The groups are shells around one centre, one inside the other: the same stretched ball of 5 dimensions in 7 sizes.
(in the rows, 128 means zero)
Known rows, each followed by its group:
[134 143 156 166 180 153  85 121 184 101 168 117 131 122 181 111 122  89
 125 157  92 139] -> W
[133 159 155 168 192 152  91 137 182 107 155 121 116 110 173 132 129  96
 116 158  85 148] -> Y
[164 128 173 145 172 123 111 124 190 106 161 173 155 128 140  85 109 154
  97 156  79 154] -> W
[144 151 170 175 186 155 109 143 200 119 161 142 128 112 171 114 135  86
 101 155 113 161] -> W
[139 149 159 157 188 142 103 113 188 100 160 129 128 118 154 122 138  96
 108 159  89 136] -> Y
[147 149 166 156 177 134 100 141 188 112 149 152 129 116 163 115 118 139
 111 157  68 156] -> C
[141 141 165 164 168 145  89 138 190 112 158 138 133 122 186 104 113 119
 126 155  78 153] -> C
[170 129 175 157 181 135 112 136 189 111 168 175 158 124 141  80 106 139
  87 154 103 166] -> J
[125 164 154 156 185 138  97 123 188 104 143 119 107 111 167 146 145 105
 122 161  62 134] -> J
[159 127 167 139 173 121 106 108 186  96 163 161 154 132 136  89 113 149
 103 158  72 140] -> H
[139 140 161 157 167 139  85 129 185 105 157 135 134 125 181 105 111 129
 130 157  66 145] -> C
[138 151 163 159 175 139  96 136 190 111 149 138 123 116 173 121 125 122
 120 158  69 150] -> Y
[136 144 161 162 170 144  88 133 188 108 157 132 129 121 184 111 118 116
 128 157  73 147] -> L
[144 147 160 164 183 146  88 142 179 108 158 138 130 116 172 112 111 123
 116 156  80 156] -> Y
[139 148 167 170 178 151 102 135 198 114 160 135 128 116 177 114 133  91
 113 156 100 153] -> L
[128 146 152 149 177 136  88 102 182  91 156 114 124 124 167 125 133 106
 129 161  63 122] -> H
[143 136 156 139 181 126 101  91 181  86 163 133 141 129 138 110 129 120
 111 161  70 121] -> W
[136 142 157 145 172 128  93 108 184  94 154 131 131 126 161 116 125 129
 125 160  56 129] -> L
[130 145 154 151 183 139  97  96 187  91 162 115 127 123 158 124 142  90
 119 161  79 121] -> C
[142 151 161 151 176 130  95 136 184 107 145 145 124 117 164 121 118 145
 119 158  54 149] -> W
[139 159 163 176 192 157  99 150 190 117 157 132 118 107 176 126 131  90
 107 156 102 161] -> X
[136 145 157 158 175 143  83 128 181 102 157 127 128 121 179 114 115 119
 129 158  68 142] -> X
[127 148 156 150 173 135  95 105 191  97 153 119 121 123 169 127 140 104
 129 161  64 124] -> Y
[166 128 168 159 187 143 101 129 179 103 176 158 158 125 145  80 102 124
  92 154 108 159] -> J
[146 134 165 155 179 140 106 105 193  99 170 137 144 127 154 100 132  96
 106 157 100 136] -> L
[138 152 154 152 187 137  92 121 177  98 153 128 123 117 157 127 125 121
 116 160  65 137] -> X
[137 148 160 149 176 131 100 115 190 101 151 134 125 121 159 123 133 121
 118 160  64 135] -> Y
[151 121 166 141 163 124 102  94 192  93 168 148 157 138 151  84 118 129
 116 158  76 129] -> H
[134 131 162 143 165 129 106  81 200  90 164 127 141 134 157 105 144  97
 122 161  78 114] -> W
[148 149 164 157 180 135  97 143 184 111 150 151 129 116 162 114 113 142
 111 157  68 157] -> H
[134 146 161 159 183 145 107 105 197 100 164 124 129 121 160 119 147  79
 111 159  98 131] -> C
[164 131 172 154 176 133 103 137 186 109 163 168 152 125 151  85 102 148
  99 154  86 162] -> H
[164 132 169 145 183 126 114 116 187 100 164 166 153 126 129  93 117 140
  89 157  87 148] -> J
[147 137 159 151 184 137  97 107 181  93 167 134 142 126 149 105 122 113
 108 158  85 134] -> L
[140 132 161 139 162 122  98  96 191  93 158 137 141 134 159 103 126 131
 126 160  58 123] -> H
[134 151 162 175 178 158  88 144 190 114 160 124 122 115 193 117 123  91
 125 155  93 155] -> C
[124 155 152 152 179 138  90 111 186  97 149 113 114 118 172 137 139 104
 131 161  59 126] -> X
[149 142 168 175 186 158 101 141 192 114 170 141 138 117 172 101 122  88
 103 154 117 161] -> J
[128 150 155 151 172 134  90 114 188  99 149 122 119 121 173 128 132 117
 132 160  55 130] -> L
[160 123 164 138 171 121  98 108 179  92 166 159 158 134 140  83 102 156
 107 157  68 139] -> J
[149 141 170 158 176 137 111 126 198 111 159 152 138 121 158 105 130 115
 104 157  91 150] -> X
[136 161 159 176 191 158  90 154 184 116 154 127 114 106 182 131 124  98
 115 156  90 161] -> X

New rows. What belongs after each?
[141 136 157 145 179 132 100  95 185  90 164 129 139 128 148 109 131 110
 114 160  77 124] -> X
[126 159 158 161 183 144 102 119 195 106 151 119 113 114 170 138 149  88
 119 160  79 135] -> X
[162 141 170 170 191 150 103 153 185 116 167 160 144 115 157  95 107 120
  91 153 110 173] -> C
[147 138 168 166 173 147  97 135 192 112 165 144 140 122 176  97 116 111
 114 155  95 156] -> L
[137 137 168 156 163 137 105 109 205 106 160 136 137 128 173 104 137 101
 122 158  84 135] -> C
[136 149 159 154 173 135  92 127 187 105 150 134 124 120 172 121 123 127
 125 159  60 141] -> Y
[139 140 167 152 167 133 106 112 201 105 156 140 134 126 165 110 136 112
 118 158  77 137] -> X
[156 135 164 160 185 143  97 131 180 104 169 149 147 122 154  94 108 121
 101 155  97 155] -> Y
[163 121 168 151 181 136 107 107 186  96 178 156 163 132 138  78 113 118
  94 156 105 144] -> J
[164 141 168 159 189 138 103 148 179 111 160 166 144 116 146  98 103 144
  92 155  90 168] -> C
[154 131 172 158 173 140 109 119 198 108 169 153 150 127 158  89 124 109
 103 156 103 149] -> X
[134 141 164 164 171 148  97 116 198 106 164 125 132 124 181 109 134  86
 124 157  93 138] -> X
[134 158 156 157 189 140  97 126 183 103 150 127 117 113 161 135 134 110
 114 160  72 140] -> L
[153 147 165 171 189 152  93 157 180 116 161 149 133 112 170 106 105 122
 104 154  95 171] -> H
[118 156 155 172 177 158  87 123 195 107 158 103 112 116 197 133 143  67
 135 158  88 134] -> W
[139 131 164 147 160 130  99 102 197  98 161 136 142 133 168  99 127 117
 126 158  71 129] -> X
[147 130 167 159 162 140  91 128 191 108 164 145 145 129 180  89 108 125
 124 155  81 149] -> W
[157 131 170 156 171 135  98 134 187 108 163 160 149 126 162  87 104 141
 109 155  83 158] -> X
[144 127 162 151 170 138  96 100 190  94 172 133 149 133 162  92 122 105
 118 157  89 130] -> H
[146 147 162 144 182 125 108 115 188 100 151 146 131 120 141 120 132 133
 105 160  66 138] -> W
[168 125 173 163 181 144 105 134 187 109 177 165 162 127 151  73 102 124
  91 153 114 164] -> W
[149 142 166 167 180 148  93 144 186 113 162 145 137 118 173 102 110 118
 111 155  93 161] -> Y
[134 142 160 154 177 140 104  98 195  97 163 123 132 125 160 116 144  87
 116 160  88 125] -> X
[141 156 155 165 190 148  82 152 172 109 152 132 119 111 175 125 108 127
 118 157  71 158] -> W
[144 143 164 172 184 156  95 135 188 110 168 134 135 118 174 105 121  92
 110 155 107 155] -> X
[135 146 162 163 181 148 102 115 195 104 163 126 129 120 168 117 140  83
 113 158  98 138] -> Y
[129 141 159 157 164 141  87 114 191 101 158 121 128 127 186 113 126 106
 137 158  68 132] -> H
[129 165 160 171 186 152  97 144 192 116 148 124 108 107 181 139 139  94
 119 158  83 152] -> X
[143 150 161 171 189 154  92 142 183 110 163 132 128 114 174 114 119 100
 111 156  97 156] -> Y
[153 133 163 154 183 139 101 113 184  97 171 143 148 126 148  96 119 112
 103 157  96 142] -> Y
[127 158 156 158 182 141  96 122 189 104 148 120 113 114 171 138 140 102
 123 160  68 135] -> Y
[155 130 167 159 184 145 107 112 190 100 176 145 153 126 148  90 123  97
  96 156 114 145] -> J
[135 135 155 143 174 131  96  86 186  86 164 121 138 131 154 111 134 104
 122 161  72 115] -> J
[138 146 161 160 172 141  88 136 186 108 154 135 128 120 180 113 115 125
 126 157  68 149] -> L
[139 146 160 148 177 129 100 115 187 100 151 137 128 122 156 120 129 127
 117 160  63 135] -> Y
[155 136 162 146 180 128  99 121 179  99 159 153 144 125 145 100 110 145
 106 157  70 146] -> L
[128 157 158 163 187 147 104 115 195 104 155 118 116 114 166 136 152  78
 114 160  89 133] -> C
[135 148 159 152 172 133  93 122 188 103 150 132 124 121 171 121 126 126
 127 159  59 138] -> Y
[136 144 164 152 178 136 113 100 201 100 159 132 131 123 153 119 151  91
 109 160  88 128] -> W
[161 125 171 150 175 132 112 111 193 101 171 160 158 130 142  83 119 122
  96 156  99 146] -> X
[148 139 162 156 187 141 105 111 187  98 168 137 141 123 147 107 129 101
 101 158  97 139] -> L
[152 131 167 147 168 128 102 117 191 102 160 155 147 129 155  93 115 139
 112 157  73 144] -> Y
[156 146 164 161 191 142  97 147 177 109 159 154 136 115 154 107 106 136
 100 155  85 164] -> X
[155 129 175 154 167 133 114 116 203 109 166 161 152 129 154  86 125 119
 102 156  96 148] -> W
[146 132 165 144 170 127 107 100 194  97 162 144 145 131 149 100 130 121
 112 159  76 131] -> Y
[157 129 166 149 169 129  92 128 181 102 162 157 151 129 159  87  98 154
 114 156  68 151] -> J
[140 145 154 157 185 143  85 124 175  98 161 126 130 120 166 115 115 116
 120 158  75 141] -> H
[153 134 165 152 186 138 112 104 190  97 171 145 148 126 138  99 132 101
  94 158 104 138] -> J
[166 122 174 145 171 125 114 113 193 102 168 172 163 133 137  76 112 143
  95 156  90 149] -> J
[126 152 154 150 176 134  94 108 189  97 150 118 118 121 168 132 140 107
 128 161  60 125] -> L
